The rows are grouped in 3 ways, from coarse to fine. Each group lies inside one group of the grouping before and may be the whole of it. The rows also spread widely along 14 directions, which tell nothing about the answers.
(in the rows, 128 means zero)
Known rows, each followed by its group in each grouping:
[139 138  99 140 161 151 155 129 122 126 108 140 139 125  94 123 149 148
 179 135 135 132 132 169 160  92 170 177 164 153  96  97 151 115 127 108
 112 160 158 136 150 147 124 104  79] -> tud vol k40
[175 124 149 145 108 135 120  90  80 147  77 155 155 127 119 120 169 150
  89 125 134 126 173 167 141  79 134 134 166 194 148 149 135 139 118 195
 152 104 158 134 109 156 169 109 188] -> nad Redu k729
[132 137 123 104  94 131 137 115 140 156 138  89 107 170 125 120 107 109
  78 137 157  77 105  91 138 160 164 103 138 144 171 149 132 102 156 149
 145 132 154 114 123 109 157 103 171] -> mak meku k714
[163 129  99 131 148 156 110 118 135 144 151 119 102 105 165  94 109 143
 178 100  97 137  98 131 131 114 169  93 118 134 130 133 164 138  70  75
 123 131 113  68  96 140 102 104  74] -> tud todo k575
[133 129 134  76  85  91 148  83 152 146 133 110 103 120 120 114 130  96
 110 144 133 126 123 108 159 138  96  61 102 137 154 146 126  94 155 130
 160 110 107 160  97 120 121 151 172] -> nad Redu k828
[120  90 110 166 119 156 127 114 121 146 161 123 152 143 108 148 103 105
 156 117 122 109 178 142 116 168  83 167 121 124 112 108  97 203 124  80
 129 119 122 130 160 166 123 148 133] -> dafim gug k412
[148 112 132 105 114  98 107 101 138 128 100 157 152 124 102  97 128 106
 112 125 142 127 163 157 146 108  61 161 121 130  83 108 134 139 149 186
 154 146 129 159 112 154 143 157 148] -> nad rubuk k337
[111 101 135 121 137  91 169 145 166 132 132  85 127 149 149 127 149 107
 121 155 132 117 111 150 170 137 159 131 106 141 104  97 136 100 156  63
 136 163 168 165 125 120 111 114  80] -> mak meku k922
[113 151 151 102 125  88 136 156 167 106 162 111 124 131 139 160 121 124
 120 130 145 126 123  89 125 152  96 113 106 114 124 129 106 130 129  87
 121 102  95 151 161 109  98 160 109] -> mak meku k826
[131 153  98  94 104 149 144 117 138 157 137 113  93 156 107 123 101 122
 126 139 155  93  92  81 137 138 165 103 141 142 155 145 140  78 152 149
 121 130 130 106 138 109 143 115 152] -> dafim gug k869
[128 115 112 136 139 133 123 150 119 125 112 156 144 108 122 159 139 127
 159 150 102 178 147 136 134 148 140 134 113  88 146 132  85 129 150 133
 117  93  99 142 148 137 136 171 136] -> mak mukel k777
[114  93 164 156  89 137 121 109 120 149 130 114 143 154 166 141 141 118
 147 123 115 117 120 152 117 158 118 124 121 152  96 125 116 196  71  73
 156 118  78 108 155 147 116 174 161] -> tud rilem k862
[149 148  64 114 128 147 109 114 130 128 127 157 123 103  84 120  87 123
 172 135 133 145 128 118 122 151 169 126 144  96 168 136 119 133 146 162
 141 116 107 100 145 137 132 150 153] -> nad Redu k166
[140 129 161 149 131  96 123 137 133 114 125 124 152 118 172 167 133 131
 110 146 143 121 159 126 133 152 147 119 128 116 171 142 114 171 119 116
 146  90 176 138 115 138 112  93 116] -> mak pitu k95
[120  51 156 144 129 124 135  94 124 131  98 139 147 121 168 124 153 119
 143 164  81 134 141 205 130 159 121 152  97  99 104  92 136 149 118  80
 138 147 156 135  88 165 139 130 127] -> mak mukel k425
[124 130 131 105 125  89 106  88 157 128 135 105 114 138 102  73 107 133
  94  93 141  80 117 126 116 139  89 123 154 141  98 119 168 152 117 110
 168 186 122 128 118 136 106 143 141] -> nad Kug k849
[147 111 140 138 121 132 170 129 114 174 141  78 120 150 160 144 160 122
  76 129 128  98 147 116 177 118 168  93 123 177 180 147 127 102 157 103
 120 106 202 148  93 122 146  55 111] -> mak mukel k130
[150 138  73 104 123 142 106 109 120 153 132 134 109 110  92 118  92 126
 107 120 129 128 155  76 134 152 147  84 145  93 212 171 115 102 169 194
 128 100 129 107 105 125 146 117 178] -> dafim tinep k596
[147 111 131 120 108 105 107 107 163 159 176  97 126 130 151 101  90  91
  88  75 126 103 159  90 139 143  46  94 101 124 132 129 125 177 133 121
 147 126 136 142  93 146 109 123 108] -> nad Kug k955
[131 128 126  73 135 136 137 101 153 137 115 157  95 102 131 105 120 136
 153 137 109 136 104 126 138 104  88 118 113  91 116 113 152  68 143 140
  98 149 136 136  90 133 141 122 108] -> mak pitu k604
[161 132  98 144 154 130  98 160 112 114  79 138 141 142 108 101 142 163
 110 132 130 137 118 174 126 108 222 160 159 163 122 128 151 115 129 160
 140 157 138  85 139 125 147 122 132] -> mak meku k922
[ 93  94 139 131 111 112 145 113 156 165 149 100 134 147 153 130 118  84
 131 119 136 106 143 106 162 163  83 130 119  95 114 102 102 161 149 101
 135 147 161 167 133 148 116 129 102] -> tud rilem k862
[124 105 166 134 115 121 133  88 134 136 136 146 146 122 147 156 122 117
 137 134 130 118 177 130 124 139  41 140 114 105 125 112 113 173 114 118
 124 103 151 161 122 163 124 122 129] -> dafim gug k412
[141 158 155 103 105 128 123 130 130 119 116 140 111 129 142 150 135 152
 136 144 135 128  93 113 108 122 146  99 125 149 137 160 133 110  97 129
 133  92  77 105 142 113 129 151 168] -> mak pitu k604
[119 134 149 143 134 108 142 164 139 130 104 103 137 171 173 147 150 141
  96 164 154 111  83 127 140 141 235 124 157 144 148 134 131 108 124 123
 145 146 177 114 148 107 136  95 116] -> mak meku k826
[128 113 173 173 128  97 119 126 126 112 110 141 180 137 161 167 139 132
 125 141 142 118 160 158 114 146 117 160 145 130 120 116 112 208  92 107
 159 114 151 151 153 157 117 132 132] -> nad Kug k849
[162 169 154 116 145 106 108  94 124 106 122 155 127  95 126 119 132 179
 120 100 140 118 143 122 106  88  97 123 167 149 140 137 163 147  78 135
 133 114 128 119 121 142 109 111 122] -> nad Redu k828
[124 132 139 125 153  97 134 123 152 105 145 115 131 117 130 127 126 134
 125 118 132 104 140 126 133 146 102 139 132 107 109 106 142 146 117  74
 118 146 146 137 135 136  94 115  76] -> tud vol k40
[143 142  83 107 142 107 121 153 156 108 153 115 119 116  94 124  92 112
 128 120 139 123 144 111 135 156 128 145  98 103 123 115 127 122 172 119
 117 127 121 131 137 122 112 142  91] -> mak mukel k130
[137 102 134 167 106 179 129 148 122 177 153  97 134 197 177 144 109 112
 128 114 138  88 106 116 118 136 159 146 123 179 106 124 119 165  89  98
 123 127 143  81 158 137 150 103 112] -> dafim gug k412
[ 93 165 159 100 114 102 155  95 138 117 113 140 126 125  98 171 132 144
 131 160 169 106 129  91 123 155 116 128 169 101 170 139 116 117 147 146
 143 112 133 174 162 129 131 140 180] -> mak mukel k777
[144 146 147 146  98 151  80 105 124 173 116 142 142 140 151 109 115 132
 122  83 151 130 143  93 133 101 105 115 172 138 153 152 121 181  88 224
 168 127 141 113 116 161 142 108 153] -> tud vol k40
[130 113 137 141 149 131 136  99 122 171 138 140 122  82 186 134 150 143
 154 120  89 174 142 108 159 107 138  60 146  95 206 150 110 137 110 112
 133 105 170 148  86 154 113  87  95] -> nad Redu k166
[123 114 121 136 133 116 146 149 126  93  91 145 150 149 128 157 131 120
 139 186 138 109 114 160 128 176 186 180 121 105 103 102 115 115 143 107
 112 130 140 119 178 126 147 144 131] -> tud todo k575
[152 137 127 129 168 148 107 160 141 148 155 116 100 121 188 113 120 158
 129  80 100 138  96  90 127  98 146 107 123 123 128 135 146 113  92  98
  91 132 134  88 107 124 122  91  38] -> mak mukel k777
[156 158 123 103 158 135 143 123 130 123  94 147 124 129  87 102 146 169
 120 119 153 112 136 157 150  52 129 180 167 174  98 101 178  75 146 165
 101 163 177 146 127 136 152  86  98] -> mak meku k922
[113  87  95 120 118 151  95 137 131 134 123 152 124 132 125 116  95 114
 146 136  89 142 115 127  97 197 123 137 106  58 124 125  93 138 147 129
 118 135  80  86 140 137 154 191 164] -> mak pitu k95

New rows, each followed by its group in each grouping:
[157 110 164 148 117 108  80 116 124 139  83 158 166 131 163 101 147 132
 103 108 129 148 156 159 134  84  92 146 139 148  99 120 131 170  97 200
 166 138 149 137 107 165 141 131 131] -> nad Redu k828
[190 140 125 158 140  89  92 158 100 115 112 106 152 128 138 120 162 154
  75 112 138 136 145 153 135 109 215  96 145 210 149 176 142 163  95 126
 178  98 107  87 121 118 105 125 141] -> nad rubuk k337
[104 124 134 137  97 158 138  91 116 191 113 120 124 155 140 129 134 128
 133 120 144 111 118  99 152 131 151 107 182 131 168 146 112 141 125 165
 149 136 153 131 140 145 152 114 173] -> tud rilem k862
[125 155 154 120 115 143 122  99 120 175 110 112 102 150 148 100 152 175
 113 113 139 119  75 106 129  87 189  77 195 181 168 170 160 108  82 153
 167 150 128 103 119 124 139 104 168] -> mak meku k714
[150 138 122  93 151 122 166 152 138  94 114 169 131 122 129 162 125 125
 143 173 131 121 124 138 136 122 121 182  96  96  97  89 122  67 162 118
  55 109 156 147 162 116 156 123  76] -> nad Redu k166
[135  92 129 110 100 129 132 115 175 145 133 114 118 138 176 109 110  85
 178 158 109 143  89 165 146 140 133 114  64 121  94  97 148 128 109  91
 155 147 113 120  91 138 119 142 107] -> mak meku k922
[139 105 114 144 129 167 119 105 124 150 136 125 127 125 132 103 133 146
 185 110  96 144 122 177 124 107 140 133 136 162 105 116 152 167  81  77
 147 148 100  99 115 159 116 140 120] -> mak meku k826
[186  94 127 131 103 150 108 137  89 128  84 144 143 153 135 117 149 116
  76 140 101 125 146 175 133 131 140 143  92 155 109 136 124 110 137 170
 101 105 118  83 114 124 188 134 168] -> tud vol k40
[201 147  83 113 143 143 125 149  92  99 104 162 132 110  89 133 135 146
 112 140 117 136 152 160 128 106 170 156 113 160 133 140 134  88 154 149
  82  83 114  95 144 114 162 130 135] -> nad Redu k166
[119 148 157 131 117 114 130 129 132 143 141 116 138 138 129 164 127 130
  92 114 157 105 158  73 134 142  98 123 150 125 170 150  98 147 146 151
 133  98 151 164 148 133 134 115 142] -> mak mukel k777
[132 108 121 165 171 146 142 143 106 161 128 131 137 120 152 144 161 153
 136 118 105 154 155 129 157  95 158 121 156 134 155 132 112 126 126 102
 100 122 179 141 127 145 124  83  74] -> dafim gug k412
[109 119 127 139 143 152 118 124 123 142 141 143 139 132  99 123 134 155
 137  89 113 130 154 127 116 120  75 163 164 126 110 113 109 159 123 114
 110 144 110 140 165 153 134 157 127] -> mak meku k826
[171 119 120 144 118 156 109 104  99 136 131 159 149 112 131 143 110 125
 119 118 118 121 183 130 116 138 104 143 127 115 169 136 108 169 130 157
 110  80 154 112 121 157 160 108 148] -> nad Redu k166
[139 171 130 105  96  86  78 108 176 117 132 120 126 126 119 100  77 113
 149 100 183 112 117 105 120 135 106 121 135 126  98 128 158 186  87 167
 194 144  86 115 134 137  78 161 135] -> tud rilem k862
[156 164 109 153 153 119  80 166 135 135 126 110 135 132 132 107 120 160
 118  80 151 136 120 111 130  98 194 129 166 164 133 151 145 160 102 156
 165 146 132  99 136 132 104 111  89] -> mak mukel k777
[110 142 190  78 117  81 156  86 174 116  98 146 112 130 166 132 137 136
 161 177 156 120  79 140 134  95  94 123 116 123  72  94 176  87  88 117
 140 156 138 162 115 128 103 124 105] -> dafim gug k412
[108 137 150 119 127 105 111 134 159 151 146 117 112 134 175 128 116 134
 136 111 134 144  96  74 125 126 116  79 132 112 130 143 120 136  91 120
 147 129 106 126 135 124  94 141 105] -> dafim gug k412
[162 125  74 179 145 173 123 143 108 158 156 121 155 135 106 138 110 124
 158  91 130 125 171 137 141 115 160 159 155 169 145 129 112 189 127 107
 126 112 149 118 154 156 132 105  99] -> nad Kug k849
[ 86 152 154 147 146 111 114 148 123 175 135 104 112 153 156 127 153 179
  89  84 141 136  96  43 127 109 166  65 210 144 177 179 104 127  98 139
 150 141 122 126 166 115 106 125 133] -> dafim gug k412
[ 86 108 154 157 113 119 115 120 146 171 130 104 141 163 164 115 128 120
 121 105 144 106 114  96 142 148 130 122 170 123 125 127 107 175 107 131
 175 167 154 142 152 155 120 129 129] -> tud todo k575
[122 114 125  99 128 104 123 100 147 152 157 117 110 106 118  90 139 123
 144  95 104 150 125 118 148 112  72  81 120 139 106 134 131 135 114  87
 155 142  72 150 111 140  90 174 125] -> nad rubuk k337
[126 120 117 135 162 123 128 141 113 118  85 148 137 118 109 121 161 163
 133 142 117 149 126 165 136 114 186 155 157 128 124 121 137 100 141 132
 125 151 142 129 139 133 136 131 119] -> mak mukel k425
[ 84 140 144 106 108 114 137 110 139 125 120 122 127 160  70 127 126 143
 116 126 163  77 120 116 108 155  99 167 172 147  96 122 129 137 142 119
 149 161 105 147 186 133 131 171 185] -> mak pitu k95
[155 126 110  80  97 135 107 144 152  99  95 157 118 150 137 131  79  94
 136 182 133 117  76 137 101 179 152 163  63  78  93 108 136  84 150 175
 108 123  93  76 135 109 179 170 152] -> mak mukel k777
[149 146  95  65  99 104 124  92 178 133 160 121  96 111 113 105  60  82
 128 126 145 110 121  82 135 163  87  82  92  84 153 130 139 115 161 147
 142 118 109 132  97 121 117 140 140] -> nad Kug k955
[ 95 130 144 152 151 166 130 148 125 163 137 140 133 146 141 141 147 168
 168  90 114 142 107 104 119  97 114 160 173 139  98 117 106 145  94 101
 107 146 107 139 185 151 134 148  93] -> mak mukel k777
[156 188 152  99 135 115 110 115 155 111 112 174 119 101 151 134 116 163
 181 129 160 147 108 114 120  63 112 125 140 131 110 124 172 119  67 170
 130 114 123 126 120 138  99 110  87] -> dafim gug k869
[125 160 104  94  95 104  95  98 167 134 135 110 108 130  88  82  86 109
 136 105 165 114 110  95 133 148 121 100 147 124 128 141 148 145 124 169
 192 161  86 115 127 131  99 158 162] -> tud vol k40
[123 162 142  85  92 117 112  85 168 131 130 157 123 121 109 134  83 122
 162 127 171 117 133  84 114 122  53 129 135 104 123 128 135 139 108 189
 154 116  97 153 136 148 117 150 162] -> dafim tinep k596
[162 145  98 129 109 122 108 154 126 125 159 100 127 126 102 129 122 112
 109  97 130 137 155 104 140 145 132  95 107 160 142 164 103 150 133 117
 137  83  64 107 148 115 107 162 143] -> tud vol k40
[160 103 110 102  98 104 113 131 124 131 132 125 129 118 125 123 134  91
 107 141 103 158 140 135 143 155 119  78  67 135 136 157  99 122 149 125
 144  80  56 117 111 115 132 190 176] -> nad rubuk k337
[139 107 117 138 107 142 138 103 130 185 133  90 123 159 137 105 129 109
 120 122 143 107 131 132 168 107 156 106 141 181 136 134 146 133 128 132
 165 153 173 130  99 143 128  85 128] -> dafim gug k412
[ 99 179 157  95 103  72 107  85 172 119 143 134 117 104 113 123 113 141
 160 110 164 142 106  77 111 129  79  77 161 122 138 148 129 167  81 131
 203 123  54 156 156 138  65 194 170] -> nad Redu k828
[116 155 155 140 118 116 163 162 110 114 100 130 143 156 122 194 171 155
 129 172 158 127 111 130 130 130 201 143 150 173 138 146 105 108 127 114
 129  87 108 143 200 109 137 148 164] -> mak mukel k130
[152 153 164 114 134  68  94 156 132 105 105 143 144 127 158 138 141 141
  55 126 152 129 134  94 122 126 127 109 135 120 143 158 115 123 124 182
 138  98 127 126 132 110 131 134 136] -> nad rubuk k337
[133 117 151 135  78 145 155 119 122 150 116 121 147 167 151 168 137  91
 126 165 148 107 133 128 152 150 137 133 116 145 137 129 101 135 131 144
 134  94 148 140 144 134 160 117 162] -> tud vol k40
[108 125 134 141 149 128 115 137 148 157 157 110 110 121 187 131 115 145
 145 104 108 135  97  81 122 149 154  89 141  86 164 135 120 147  98  90
 132 136 139 110 120 135 104 112  82] -> mak mukel k130
[166 176 137 131 150 103 106  93 150 119 154 121 130  78 134 115 115 153
 151  83 153 126 167 117 143  89 105 100 158 139 155 136 171 185  71 118
 161 122 156 135  87 156  63  72  72] -> tud vol k40
[167 178  68 111 160 128 128 137 147 131 156 141 124  85  75 116 106 133
 174  91 151 154 164 107 165  70 120 137 142 145 137 126 133 124 150 146
 121 115 135 159 140 141  97 113  64] -> nad Redu k166
[ 86 123 152 106 113  91 149 110 168 144 161  87 114 141 133 133 120 112
 100 126 145  99 124  80 142 168  93  93 133 107 159 129 114 132 153  90
 152 139 140 168 133 125 108 132 138] -> mak meku k922
[116 138 149  68 119 102 144  79 150 111  99 175 122 118 110 130 117 125
 140 170 148 110 111 124 122 139  77 144 131  76 114 104 140  87 145 161
 119 137 131 155 128 132 152 150 157] -> nad rubuk k337
[160 113 120 119 112 116 110  98 120 138  98 123 132 140 101  90 131 127
  93 124 140 113 154 164 140 108 123 132 132 173 108 130 160 127 135 167
 155 148 140 119 100 140 135 121 156] -> dafim gug k412
[110 117 180 148 157  80  97 114 131 112 100 167 160 109 150 121 155 168
 113 105 119 140 153 143 108 113  71 156 170 102 101 110 124 178  92 132
 145 155 146 157 145 163 109 148 109] -> nad Redu k166
[121 145  98 123 137 129 139 155 149 144 162 114 123 125 116 151 111 115
 133 123 140 143 143  76 155 145 138 111 130  97 177 140  89 118 170 127
 118 102 136 155 149 120 123 127 104] -> mak meku k714
[128 101 151 126 138 102 113 129 133 112 106 124 132 136 128  97 155 149
 101 117 112 110 125 177 118 116 104 157 128 159  61 109 156 132 115  93
 135 174 120 125 124 139 120 149 119] -> mak pitu k604
[156 161 115 105 111 121 116 111 135  93  96 157 145 127  63 117 121 132
 156 136 162 121 141 168 127 109 108 181 137 157  69 107 155 137 119 164
 145 138  89 129 160 141 126 165 152] -> tud vol k40
[119 137 118 121 141 118 127 112 114 138  98 118 110 127 115  99 155 166
 113 126 126 123  95 122 140 125 198  94 183 145 153 153 147  98 119 126
 150 157 124 107 136 122 123 128 155] -> tud todo k575
[106 108 140 153 144 163 150 121 125 141 152 130 130 129 150 158 137 152
 178 130 102 128 120 138 111 142 132 140 142 119 137 112 117 156  93  42
 107 121 119 120 158 149 126 131 110] -> mak meku k922
[140 131 146 137 133 112 120 104 111 140 117 103 117 127 147 109 157 157
  85 112 121 112 126 123 138 128 171  74 168 153 173 162 149 134 100 115
 153 135 147 102 100 124 114  95 144] -> tud vol k40
[183 118 105 136 127 178 119 107 108 154 145 123 103 124 163 113 114 144
 146 116 100 118 118 139 123 113 174  94 116 162 153 145 169 130  83  96
 110 107 137  58  81 136 132  78 109] -> dafim gug k869
[152 168 101 106 150 100 119 157 138 131 134 114 119 138 114 114 119 137
  76 109 166 107 119  73 148 117 172 113 159 141 156 152 134  92 159 169
 127 131 157 120 136 103 131  99 104] -> nad rubuk k337
[175 123 145 140  81 140 145 134 121 153 136 104 133 161 191 159 135  98
 120 157 136 113 107 133 143 132 191  92  92 191 149 153 123 132  99 111
 146  71 129  97 121 118 147 107 149] -> nad Redu k729
[ 89 114  98 107 131  95 142 113 137 122 132  98 108 147  69 113 119 126
  92 145 139  90 120 114 121 193 145 118 149 112 133 129 125 107 175  86
 142 166 117 129 160 111 114 163 169] -> dafim gug k412
[102 166 192 106 131  91 185  83 127 113 120 110 107 128 131 157 174 179
 119 144 160  78 106 122 130 115 136 106 181 169 133 134 166 109  87  52
 125 125 133 154 156 114  93 108 139] -> tud rilem k862
[108 168 150 127 150  83 116 157 138 125 146 112 125 137 144 143 139 164
  94 102 155 120  98  59 118 136 158  90 180 134 156 164 109 134 103 111
 148 121 105 124 175 105  95 144 123] -> nad rubuk k337
[124 146 136 121 156 106 120 132 159 129 131 125 122 111 127  99 143 160
 156  98 130 153 115 136 143  76 117 125 149 151  97 113 157 132  97 104
 149 165 115 146 128 141  89 135  79] -> mak meku k922
[104 122 111 108  90 118 151 140 149 141 144  83 116 171  87 124 127 105
 132 137 146 104  97 128 140 159 150 126 116 179  92 134 118 119 154  81
 161 144  69 135 173 113 116 186 171] -> mak pitu k95
[134 149 118 119 127 120  87 121 134 128  83 159 121 127 133 111 112 152
 149 146 144 156  89 121 110 124 191 106 162 108 144 147 145 120  98 192
 166 144 111  86 130 125 124 142 154] -> dafim gug k412
[158  85  96 112 108 175 154 110 112 144 128 119 111 144 118 116 128 109
 134 155  89 115 121 175 136 148 153 131  86 148 129 117 139  91 151  86
  97 120 116  92 107 126 175 130 158] -> mak meku k922
[120 155 117  92  97 113 133  90 145 136 113 152 122  99 107 147 103 105
 161 154 157 143 146  93 152 152 110  98 135  67 179 140 105 126 158 186
 146  95 122 160 128 134 124 147 170] -> tud rilem k862
[142 147 111 103 123 127 118 102 150 140 148 127 103 112 135 107 100 130
 154 116 129 124 101 102 125 127 139  93 133 122 147 137 147 131 105 118
 147 131 113 107 120 131 110 128 121] -> nad Redu k166
[119 140 116 134 126 152 104 122 129 172 121 139 131 135 118 104 122 134
 137  87 138 139 133  92 148 105 116 127 181 119 140 135 113 138 125 194
 140 153 139 131 138 150 141 124 126] -> tud vol k40
[159 149 126 139 132 155 101 159 124 110 103 153 137 155 144 137 107 158
 154 136 147 109  94 150  90 122 191 185 140 155  93 121 153 142  83 137
 121 129 120  61 161 130 148 121 120] -> mak pitu k95
[148 123 106 160 153 123 102 171 130 117 142 122 140 120 173 155 103 127
 123 134 118 135 135 113 115 180 196 124 111  80 176 136 108 163 127 108
 123 100 154  88 127 127 119 107  88] -> mak mukel k130
[162 167 121 108 130  88 125 130 135 117 118 124 127 102 125 140 124 125
  91 134 161 127 161  88 165 128 150  89 131 117 193 162 121 106 158 180
 134  83 166 147 109 117 120  92 127] -> tud todo k575
[109 119 153  99 141 116  96 107 150 150 137 134  97 102 153  87 134 158
 136  83  85 158  99 102 115 111  65  86 127  98 110 134 138 124  93 111
 131 154  76 126 103 138 107 169 112] -> mak mukel k777
[190 169  99 131 131 154 126 121 114 115 162 114 114 126 110 141  99 151
 134 113 154  84 144 121 112 117 165 126 132 189 150 147 170 145  93  92
 111  86 129  73 129 125 112  80 113] -> dafim gug k869
[153 100 131 125 137 101  89 134 129 140 113 120 119 104 167  96 139 130
  76 114  95 149 139 128 141 134 140  71 111 107 168 159 128 125 139 148
 145 127 146 110  60 129 124 112 127] -> mak pitu k604
[135 126 105 115 157 127 122 107 136 145 155 103  99 103 126  91 125 156
 112  95 101 124 131 114 134 129 142  80 152 119 175 142 152 122 128  86
 127 148 147 108  85 129 108  96 102] -> mak meku k826
[120 140 118 119 111 142 103 102 129 143 137 116 108 140 116 104 105 141
 122 103 131 101 100  93 105 163 140 101 165 119 147 149 135 146 101 130
 148 146  94  80 142 127 127 146 170] -> tud vol k40
[100 167 153 105 109  74  92 112 187 125 116 136 125 135 147 104 100 130
 153 121 173 133  70  89 114 126 126 108 161 109 107 124 142 154  81 165
 207 168  97 133 152 134  86 171 134] -> nad Redu k828
[106 145 143 122 134  78 100 134 150 111 109 117 128 144 117 113 131 163
 109 123 154 112  96 111 103 137 159 121 170 141 105 142 148 135  96 127
 176 164  87 115 165 118  89 165 155] -> dafim tinep k596
[158 114 188 118  59 110 116  85 121 140  96 119 141 153 151 119 155 108
  82 133 141 107 146 157 140 116  83 108 106 187 106 145 143 153  95 166
 171 108 112 131  97 140 145 135 197] -> tud vol k40
[120 157 151 102 108 104 109 113 149 105 123 151 134 146 114 132  94 132
 112 129 166  84 113  97  89 157  89 161 145 108 105 118 128 147 118 156
 139 135 110 122 179 131 137 161 160] -> nad Redu k166
[154 161 135 145 120 130 117 158 120 113 118 128 143 155 145 161 116 136
 113 129 168  97 124 113 117 144 182 153 145 148 132 138 124 154 105 141
 119  96 131  91 175 115 133 118 127] -> tud rilem k862
[123 147 120 100 115 119 125  82 152 138 125 150 124  92  97 122 112 125
 181 130 142 152 149 125 145 114  83 122 133 103 140 120 137 140 134 157
 160 126 119 172 109 160 110 143 139] -> mak mukel k130
[154 104 143 133 109 105 134 133 138 155 127  80 122 146 180 116 151 112
  95 132 122 122 120 148 164 118 172  90  93 181 129 140 148 126 122 103
 160 126 152 126  81 124 118  97 109] -> mak mukel k130
[128 121 165 124 104 136 106 112 154 149 134 126 119 146 186 116 115 132
 150 120 122 127  85 126 108 124 118 110 116 135 110 124 146 155  64 115
 155 137  98  97 119 140 123 140 132] -> mak meku k922
[116 133 152 153 146 140 119 151 148 170 156 108 120 134 206 140 130 148
 137  93 124 129 100  77 137 108 152  93 156 127 158 144 121 151  85 104
 133 132 167 120 120 137 107  77  64] -> mak pitu k604
[135 113 118 129 138 159 152  94 118 150 164 122 119 101 122 150 116 129
 125 116 113  96 183 107 138 150  89 117 135 100 197 135 114 142 157  92
  92  98 186 143  98 154 141  73 118] -> mak pitu k604
[121  71  89 153 173 170 138 138 106 168 170 128 123 116 158 133 127 126
 135 107  61 138 142 103 135 170 134 112 129  67 174 125  82 132 149  57
  71 119 153 108 123 140 148 114  81] -> nad rubuk k337
[121 156  95 126 152 136 120 146 142 137 139 113 109 144 110 116  98 152
 129 107 151  94  98  91 118 142 184 146 172 119 143 124 144 119 136 125
 127 164 150 101 155 122 125 108  99] -> mak mukel k130
[115 141 110 164 178 161 112 133 114 153 134 150 127  97 145 125 140 183
 195  88 102 169 116 105 131  96 170 116 194 110 154 138 118 152  76  99
 118 134 121 108 156 156 103 120  77] -> tud todo k575
[115 149 156 108 106 108 124  88 131 144 135 114 112 138 107 117 134 152
 105 106 153 102 127  99 116 118  92  95 163 166 133 154 143 138 102 126
 159 132  99 135 141 130 106 144 175] -> dafim gug k412
[176 169 116 122 131 144 125 130  92 127  97 135 122 117  85 125 168 182
 134 118 134 149 125 156 135  65 193 118 159 220 138 168 159 103 107 143
 138 102  80 105 140 122 131 136 163] -> mak mukel k777
[125  81 118 145 131 144  91 117 116 162  95 150 139 120 144 100 137 131
 123 123  86 172 141 147 135 137 138 111 143  88 165 134 105 141 140 176
 148 145 138 118  99 156 158 142 160] -> mak meku k922
